There are 4 nested groupings, the coarsest first. Each group lies inside one group of the grouping before and may be the whole of it. The rows also spread widely along 17 directions, which tell nothing about the answers.
In the rows, 128 means zero.
Known rows, each followed by its group in each grouping:
[148  98 129 197 122 122 190 124 136 184 112 106 208 130 122  89 155 130
 160 148 145 136 125 135 106 101 167 151 128 141 130 144 155 149 127 137
 150 134  88  64  94 134 153 140 129] -> k_918 lafo bod Botid
[150 100  86 143  92 146 143  94 153 156 124 136 144 147 130  97 128 123
 124 121 153 105 151 125 152  97 163 170 100 167 117 107 159 122  95 154
 191 126 149 121 156 165 140 119  90] -> k_918 tado nevok Gasam
[136  96 100 132 123 117 117 155 118 104 122 115 160 142 122 117 133 120
 150 108 122 128 142 156  86 130 156 158 101 160 135  82 133 115  70 146
 152  92 120 119 115 179 165  93  96] -> k_316 ran Luta fimo
[107 115  85 129 117 156 145 128 161 170 145 178 116 170  43 101 117 128
 152 138 118  72 146 102 195 117 127 133 162 190  85 155 133 100 184 150
 132 139 143 108 149 116 118 120 149] -> k_918 lafo tegi nuze
[119 145 139 156 108 181 129 127 109 122  85 138 150 124 127 153  95  78
 114 138 172 139 139 134 181 106 126  97  92 156 113 125 104 121 133 170
 112 124  82 115 142 109 118 160 129] -> k_918 tado lebot Zuner
[148 120  97 137 122 172 129 127 143 191 165 156 158 124  89  98 160 121
 153 154 114 114 146  93 147 108 131 163 156 165  77 163 135 117 175 116
 103 103 125 134 133 116 122 128 144] -> k_316 lav dit Lasem
[130 131  56 137 128 183 115 175 124 165 138 173 126 130  77  82 150 103
 162 130 139  92 173 123 155 116 120 170 134 145  92  91 123 112 124 155
  79  63 122  93 139 107 142  46 107] -> k_316 nurof tuf Vupel
[103 102 137 115  94 148 135  97 105 116  90 127 100 142 133 116  90 137
  90 136 162 125 140 149 177 106 165  91 140 139 111  97 121 116 107 167
 160 128 140 155 189 166  70 188 128] -> k_316 nurof moga Kun
[124 103 165 123  95 181 140 121 142 174 151 132 127 105 132 101 135 168
 131 150 141 143 122 125 145  88 172 136 168 127  72  88 133 123  84 176
 128  70 151 177 175 166 101 157 109] -> k_918 lafo tegi kob
[160 102 138 173  88 116 162 126 142 167 143 151 182  87  95 106 162 151
 118 169 147 135 138 135 123  74 172  90 140 174  65 128 164 119 159 190
 125 113 113 133 106 122 143 132 163] -> k_316 nurof bir fimen
[135 128  90 178 126 132 129 126 129 126 142 137 140 136  95  84  91 136
 107 124 155  82 120 156 149 137 174  98 160 184 110  77 150 108 154 189
 160 118 156 173 132 172  87 155 117] -> k_316 ran Tadu repug
[115  49 136 204 135 116 118  44  91  49 165 106 168  90 134 155  69 131
 147 170 109 149 122  83 138  77 141  61  63 168 144 164 147 158 204 150
 162 164 102 168  65 107  90 192 153] -> k_316 tufar budut Mitir
[142  79 142 124  88 155 153 156 125 150 162 135 174 133 122 120 126 116
 123 126 140 148 169 119 120  93 166 172 107 136 114  84 150 119  76 126
 145  93 150 120 137 164 111 112 130] -> k_316 nurof moga fav
[141 100  82 112  64 165 128  22 122 157  78 102 125 168 143 135 153 129
  99 117 121 123 159 153 117  82 158 154 197 117  65 179 111  95 133  89
 175 131 109 181 168 151  78 244 123] -> k_316 nurof bir lozov
[105  67 200  90 124 161 149 130 109 102 164 119  99 159 180 165  71 123
 118 172 148 164 100  93 168 107 156 127 102 131 143 140 146 125  87  82
 165 133 152 142 200 171  73 203 143] -> k_316 ran Luta ruv
[136 130  98 159  88 166 110  89 108 142 108 122 212 100  97 129 126  84
 126 106 111 140 176 106 142 102 150 141  85 185 111 143  94 131 146 164
 132 119  93 153  84 146 108 174 121] -> k_316 ran Nez mes
[135 102 130 188 123 120 164  83 180  65 147 145 165 142 156 159  97 145
 167 153 157 116 147 146  82 107 126 137 100 142 126  63 185  86 106 157
 181 151 122 199 107 113 168 122  87] -> k_316 lav dit nira
[132  90 151 183 104 126 183 125 128 141 171 148 163 176  83 116  79 112
  65 115 153  97 115 134 169 136 153  77 152 160 107 124 175 138 182 119
 170 188 176 132 126 150  78 183 178] -> k_316 nurof tuf daru
[140 113 105 168 142 119 137 105 101 101  81 107 171 180 152 126 149  84
 115 110 131 119 132 192  70 151 106 152 126  93 138 127 128 129 122  65
 138 147  95 116 124 127 166 142 112] -> k_316 nurof tuf daru
[126 141 155 174 150 135 155 138 111 131  88 128 211 100 155  82 191  99
 117 180 127 144 106 187  74 100 144 201  83 101 116 110 105 118  83 141
  76  82 100 155 149 153 181 115  72] -> k_918 lafo tegi kob
[120 111  94 169 149 155 131 192 102 126 128 116 136 116 116 114 122 126
 185 154 148 131 102 137 111 105 152 125 152 136  99 117 127 121 111 162
  81  63  66  87  99 127 136 110 105] -> k_316 nurof bir lozov
[ 80  92 197 122 112 134 144 140 138 126 150 162 167  89  66 115 131 164
 148 174  93 148 157 115 130  79 157 122 120 157  99  98 107  96 135 192
  94  99 147 187 139 141 108 125 164] -> k_918 lafo bod Botid
[102  98 176 152 107 125 128 149  77 134 126 138 191  96  50 116 115 108
  92 124 104 151 137 114 165 118 146  47 109 176 106 149  94 161 189 169
  89 138 117 116  92 140  93 163 207] -> k_316 nurof tuf Vupel
[ 98 138  82 197 113 200 167 114 115 120  96 128 173 156 114 135 105  77
 147 109 148 103 148 161 118 106 129 173 140  91  95  99 102 108  95 139
  98 112  79 140  99 115 108 159  66] -> k_316 tufar budut Mitir
[105  90 158 160 140 130 137 159  84  97 156 135 155 125 106 115  99 105
 100 146 122 129 103 133 146 122 149 102  95 149 126 121 127 142 139 137
 109 120 145 136 127 157 106 141 143] -> k_316 ran Luta ruv
[178 110 142 122 119 144 110  92 126 129 150 146 125 150 173 136 161 107
  82 149 141 126 131 157 117 132 106 132 129 126  99 128 161 120 144  70
 147 121 155 171 187 120 155 141 140] -> k_316 ran Luta fimo
[139 132 122 102 168 110  94 116 160 106 115 132  72 172 160 121 138 161
 156 140 136  94  79 165 111 192 101  97 178 153 116 106 153 109 124 117
 161 130 133 171 189 152 193 135 108] -> k_316 ran Tadu repug
[149 121 129 162 160 172 139 148 108 161 127 107 144 144 165 123 117 103
 174 154 167 145 112 114 134 139 118 128 149 114 140 140 144 151 141  83
 118 113  77  71 128  99 116 157 139] -> k_316 nurof bir lozov
[104 113 142 127 130 127 142 123 122 122  91 128 160 126 127 106 146 129
 141 153 119 135 126 145 111 113 145 151 111 133 119 117 110 115  94 145
 119 118 110 150 147 160 146 144 108] -> k_316 nurof bir lozov
[163 182 178  99 154 164 103 149 128 160 122 143 192 103 161 109 138  97
 124 195 160 175 164 129 119 138 151 177 116 169 161  88 109  73 145 116
 119  86 127 192 194 155  71 170 166] -> k_316 nurof bir fimen
[ 97  90 150 160 133 152 171 145 131 103 163 156 136 137 130 110 114 133
 129 164 141 114 117 141 123  99 142 157 118  98 104  75 153 111  86 138
 110 108 157 172 156 143 124 114  91] -> k_316 nurof tuf daru
[130 115 125 162 137 160 164 165  66 139 132 114 141 201 125 108  97  65
  41 139 159 107  88 182 143 134 162 139 188 105 108 162 127 110 167  44
 113 128 141 113 176 164  33 216 159] -> k_316 nurof moga fav
[130 121 160 134 146 105 136 153 130 116 115 134 151 135 140 104 153 135
 126 151 131 125 107 176  89 149 136 132 125 133 124  89 139 115  99 134
 123 113 134 151 158 161 175 115 117] -> k_316 ran Nez mes
[104 141 123 158 136 147 130 189 103 126 122 145 161 158  62  97  79  89
 112  82 144  96 141 155 163 178 137  99 126 168 141  58 112 132 129 169
 120 124 146 109 115 161 102 113 138] -> k_316 ran Luta ruv
[176 153  78 172 109 146 110 128 128 170 105 126 176 131 113  84 149 104
 110  72 158 102 141 171 120 164 133 117 148 161 100  69 140 151 118 166
 148 106 121 126 108 155 164 110 100] -> k_316 nurof bir fimen
[124  95 133 182 112 146 153 129 108 145 151 138 178  97  97  81 107 131
 118 146 145 127 151 119 150  90 173 115 115 148 117  83 143 138 142 181
 128 108 146 143 112 141  74 137 140] -> k_316 nurof bir lozov
[ 99 131  83 168 148 138 150 164 105  96  77 141 117 185 104 102  83  86
 116 133 176  80 129 188 157 131 140 135 118 139 145  87 122  92 121 153
 129 126 117  82 161 130 112 107 107] -> k_918 tado lebot Zuner
[105 101 124  89 102 151 140 101 130 148 102 149 127 159 105 119 129 117
 132 137 122 118 177 114 167 112 136 153 118 147 124 139 113 106 122 116
 147 139 138 123 178 138 106 154 149] -> k_316 ran Tadu repug
[198 139 103 116  95 120  97 124 172 176 113 128 153 150 118 134 217 134
 123  98 115 119 104 185  68 150 118 124 195 177  36 152 142 111 126 127
 141  96  97 138 133 154 247 118 121] -> k_918 lafo tegi kob
[127  42 120 187  77 161 190  61 120 170 151  99 205 161 111 115 128 118
 132 102 101 131 165 111 110  71 160 185 137  93 108 160 143 155 126  77
 171 147 132 110  87 131  85 185 131] -> k_918 lafo tegi kob
[ 79 140 175 122 168 146 151 132 113 132  87 139 129 133 155  82 129 108
 114 170 138 120  59 124 185 152 120 136  79 128 138 133 106 163  87 135
 103 146 134 141 201 179 154 161  83] -> k_316 nurof bir lozov

New rows, each followed by its group in each grouping:
[138  86  97 178  94 106 155 117 129  78 111 123 155 148 113 161 106 136
 140 140 154 122 166 182  76  81 169 101 149 150 104 104 155  64 136 161
 161 121  86 133  92 115 120 150 144] -> k_316 ran Tadu repug
[ 81  95 112 178 119 163 178 115 116 121 108 136 163 160  98 111  87 107
 158 118 142 109 175 124 147 110 132 149 113 101 144  89 123 129 110 136
 132 148 116 107 109 111  91 137 113] -> k_316 nurof tuf daru
[142 145 158 128 118 164 114 137 135 134 106 139 144 143 134 151 120 101
 122 125 158 138 139 152 137 143 111 108 131 148 112  99 121 110 126 137
 127 118 110 138 158 119 143 141 144] -> k_918 tado lebot Zuner
[104  94 136 110 114 127 137  85 116 139  68  95 130 154 142 104 152 152
 138 120 109 131 114 152 111 131 143 131 161 108 109 140 106 142  85 117
 150 135 108 140 159 175 141 186 106] -> k_316 nurof moga fav
[148 129 117 138 126 139 107 117 118 131 111 123 190 119 118 123 142 102
 133 156 121 150 157 140 107 101 154 162 111 178 127 142 106  89 155 137
 132  98  97 146 130 144 115 153 143] -> k_918 lafo tegi kob
[127 154  83 108 126 133 115 178 152 147  78 137 157 174  77 123 151 114
 181  88 124 108 160 169  87 169 120 155 172 164 108  89 104  83  96 143
 120 101  84 103 116 148 182  92 119] -> k_316 nurof bir fimen
[150  89 125 153 130 126 122  92  95 103 118 133 161 165 139 131 145  75
  88 136 123 125 159 170 108 119 100 147  94 112 137 146 134 125 169  60
 138 138 130 113 148  96 142 122 156] -> k_918 lafo tegi kob
[140 167 146 190 142 143 151 159 102 130  96 125 193 147 122 107  99  87
  94 133 177 121 141 198 109 158 152 114 157 131 146  69 122  96 157 136
 118 123 114 145 130 136  73 175 152] -> k_316 ran Nez mes
[116 100 141 166  84 172 232 156 170 145 171 174 211 176  99 164 116  62
 126 139 144 117 140 107 138  81 139 210  71 141  88 140 162 101  79 104
 128 159 128 104 112 137 158 127 104] -> k_316 tufar budut Mitir
[141 144 107 139 113 131 140 146 142 137  80 148 151 177 107 139 134  87
 128  96 159 105 143 166 134 163  99 108 126 157 110 111 136 123 118 132
 140 151  94  79 127 119 195 108 130] -> k_316 nurof bir fimen
[129  52 116  97  82 127 110  94 111  97 120 104 112 142 129 179 111 142
 147 133 118 160 150 112 121  75 156  96 134 166  97 171 131 108 127 123
 171 120  90 119 126 141 114 179 162] -> k_316 nurof bir lozov
[ 81 107 187 147 132 188 201 153  98 163  97 116 151 147 153 119  94 102
 151 164 170 158 121 107 173 107 143 143 119  76 146 129 115 153  84 103
 102 134  93  68 158 121  75 189 134] -> k_316 nurof bir lozov
[109 107 147 130 118 174 120  65 121 117 108 123 120 135 164 152 117 120
 144 131 129 138 122 109 153 125  95 109 119 108 106 140 118 155 115 113
 135 142 103 164 150 114 138 184 106] -> k_316 nurof bir fimen
[ 90 111 116 124 171 140 166 154 136 133 141 129 148 203 112  73 109 115
 139 153 112  92 110 148 114 139 167 245 147 129 160 109 122  76  98  76
 149 119 178 156 193 208  79 147  94] -> k_918 lafo bod Botid
[138 167 104 111 177 143 101 139 115 149 101 134 130 181 131  76 141  84
 103 129 135  92  99 167 140 198 116 164 149 152 145 120 110 119 143  82
 129 127 149 141 199 180 127 146 117] -> k_316 tufar budut Mitir
[145 122 148 196 162 135 171 128 160 145 189 153 219 150 114  99 135 104
 141 146 116 104 115 127  92 155 114 179 118 135 132 103 168 130 157  88
 131 155 159 170 104 133 148 123 125] -> k_316 tufar budut Mitir
[ 98  56 104 143 103  92 154 128 103 102  91 120 129 138  86 115 140 157
 145 146 115 122 140 163 101  72 169 103 145 135  92 141 128 107 122 162
 127 115  94  95 111 135 136 126 145] -> k_316 nurof bir lozov
[127 125 104 157 119 123 147 131 138 155 109 141 169 137  80  71 135 137
 136 116 138  98 158 162 121 137 159 133 147 157 122  65 134 116 122 180
 145 121 141 129 123 157 126 109 127] -> k_316 tufar budut Mitir
[ 68  38 149 117 100 148 137 113  79  98 151 144  92 150  89 115 108 122
  69 132  93 111 110 130 182  79 142 113 112 112  79 153 111 147 124 123
 111 118 181 141 179 157  94 145 133] -> k_918 lafo tegi kob
[108  65  85 145 127 136 158 133 131  92 159 151 134 197  93 133 111 106
 143 142 114  93 166 150 103  88 134 202 127 124 122 124 148  68 132  81
 145 119 149 121 143 121 115  96 125] -> k_918 lafo bod Botid
[139 121 167  95 113 116  83  90 107 121  64 113 120 107 153 145 180 135
 113 134 118 159  96 161 120 143 109  50 130 150  84 159 100 159 124 147
 117 124  79 140 158 145 206 165 143] -> k_316 tufar budut Mitir
[104 134 121 111 128 139 154 114 125 116  60 148 137 142 141 122 148 114
 141 202 149 134 164 161 119  79 150 181 118 124 124 131 104  54 111 130
 112 111  88 144 191 122 113 154 122] -> k_316 nurof bir fimen
[172  66 126 121 102 137 116 143 116 146 160 109 177 165 119 139 116 102
 139  94 129 157 190 124 101 123 146 156 118 155 155 108 151 125 127  79
 185 108 136  69 114 140 110 110 181] -> k_918 lafo tegi kob
[ 80  49 184 153  89 153 136  79  78  76 138 109 206  89 123 170 113  91
 111 136  73 184 133  89 132  51 143 139  21 133 112 176  87 163 105 135
 113 128 106 165  93 155 124 181 116] -> k_918 lafo bod Botid
[127 136 142 189 104 148 163  95 158 163 139 161 194 143  67  93 126 138
 115 100 127  92 171 154 120 149 123 106 185 128  93  64 141 119 174 154
 135 155 160 196 105 116 101 152 153] -> k_316 nurof tuf Vupel
[128 140  85 133 139 127 110 141 120 112  99 119 181 191  94 118 131  83
 125  76 100  97 150 186  73 181 125 177 151 147 135 100  99  89 122  89
 139 124 125 154 119 175 135 140 116] -> k_316 ran Tadu repug
[127 126 147 137  98 190 141 138 139 143 116 132 157 126 134 167 111 102
 157 140 158 155 142 112 148  92 136 138 110 149 100 125 118 109  95 155
 120 105  79 119 133 119 133 152 119] -> k_918 tado lebot Zuner
[146 128 190 125 134  95 138  83 147 137  68 119 178 133 162 140 179 125
 132 169 126 161 107 149 105 138 112 109  99 160 134 176 128 135 142 113
 153 170  82 125 156 132 212 170 153] -> k_918 lafo bod Botid
[114 109  87 133 147  91 136 111 150 123  86 121 120 182 103  89 145 162
 166 122 114  85 113 167  95 161 134 129 181 148 123 120 137 108 125 129
 164 149 117 129 139 161 168 132 113] -> k_316 nurof tuf Vupel
[138 118 135 143 122 163 123 102  99 132  98 120 154 123 165 122 135  99
 126 139 150 144 160 144 127 120 125 138 105 107 137 106 120 136 112 114
 127 108 107 129 151 116 120 151 123] -> k_316 ran Tadu repug
[148 148 104 158 142 190 101 120 138 157 161 163 152 102 113 110 122 103
 151 172 142 118 146  90 171 105 124 148 114 179 107 131 129 108 188 149
 104  94 121 159 142 100 104 126 131] -> k_918 tado nevok Gasam
[189 151 105 114  80 136 135 154 142 192  95 147 162 170 107 114 171  94
  78  99 171 117 167 191 114 145 145 135 176 163  83 101 144  94 123 120
 151 111 127 101 163 150 149 124 160] -> k_316 nurof bir fimen
[115  83  76 142 115 162 131 116 107 123 106 133 112 159 121 113 130 107
 149 121 135 106 162 147 141  96 122 163 114 108 114 114 126 127  99 125
 128  96 113  80 147 108 144  88  96] -> k_918 lafo tegi nuze
[131 134 103 154 108 154 124 155 137  82 118 146 137 137 112 180  78 107
 159 130 174 125 165 150 129 113 137  91 124 178 108  79 137  71 123 189
 134 103  78 131 106 107 132 126 127] -> k_316 ran Tadu repug
[139 167 104 192 137 125 177 126 141 129  43 113 175 182 138 111 142 122
 142 129 179 104 148 243  47 150 140 146 209  89 121  68 130  66 116 126
 131 128  72 137 126 115 135 158 110] -> k_316 lav dit nira
[184 116 169 196  98 206 116 139  84 158 168 100 228  83 166 144 109  62
 100 101 167 190 146 116 130 110 140 125  77 128 124  88 134 184 113 131
 121  75 106 116  85 129 105 150 128] -> k_918 lafo tegi kob
[156 140  90 136 144 145  94 139 131 121 142 157 118 142 117 123 129 114
 130 152 149 104 136 151 127 138 116 116 161 167  98 110 143  87 177 130
 120  98 123 159 152 112 129 117 143] -> k_316 nurof bir fimen
[ 82  54 113 147 141 101 163 138  95  96 135 133 125 164  91  74 133 146
 112 152 101  95 120 171  99  99 166 160 146  97 115 113 133 107 116 110
 118 117 166 141 154 167 101 119 122] -> k_316 nurof tuf daru
[153 108 204 102  73 127 168  79 164 136  97 132 161 154 170 188 172 137
 106 154 141 169 142 167  78 102 126 120 155 114  74 150 146  89 105  88
 153 155 101 174 169 124 173 199 161] -> k_316 lav dit nira
[149 125 109 156 113 136 124 110 125 137 113 133 171 118 118 118 150 114
 128 133 132 123 143 145 118 118 139 122 121 161 100 126 130 121 139 152
 129 115 104 143 117 133 152 141 124] -> k_316 ran Tadu repug
[122 148 126 115 131 169  90 129 109 150  86 122 143 120 108 132 125 103
 152 137 130 148 137 115 166 131 127 107 132 183 121 157  81 124 157 153
 110 103  75 112 144 133 119 166 149] -> k_918 lafo bod Botid
[168 172 120 141 137 106 139  79 164 184  67 150 161 119 136  75 183 141
 126 190 163 115 126 146 146 137 142 112 140 194 119 151 144 109 180 163
 156 160 101 142 175 132 165 166 144] -> k_316 nurof tuf daru
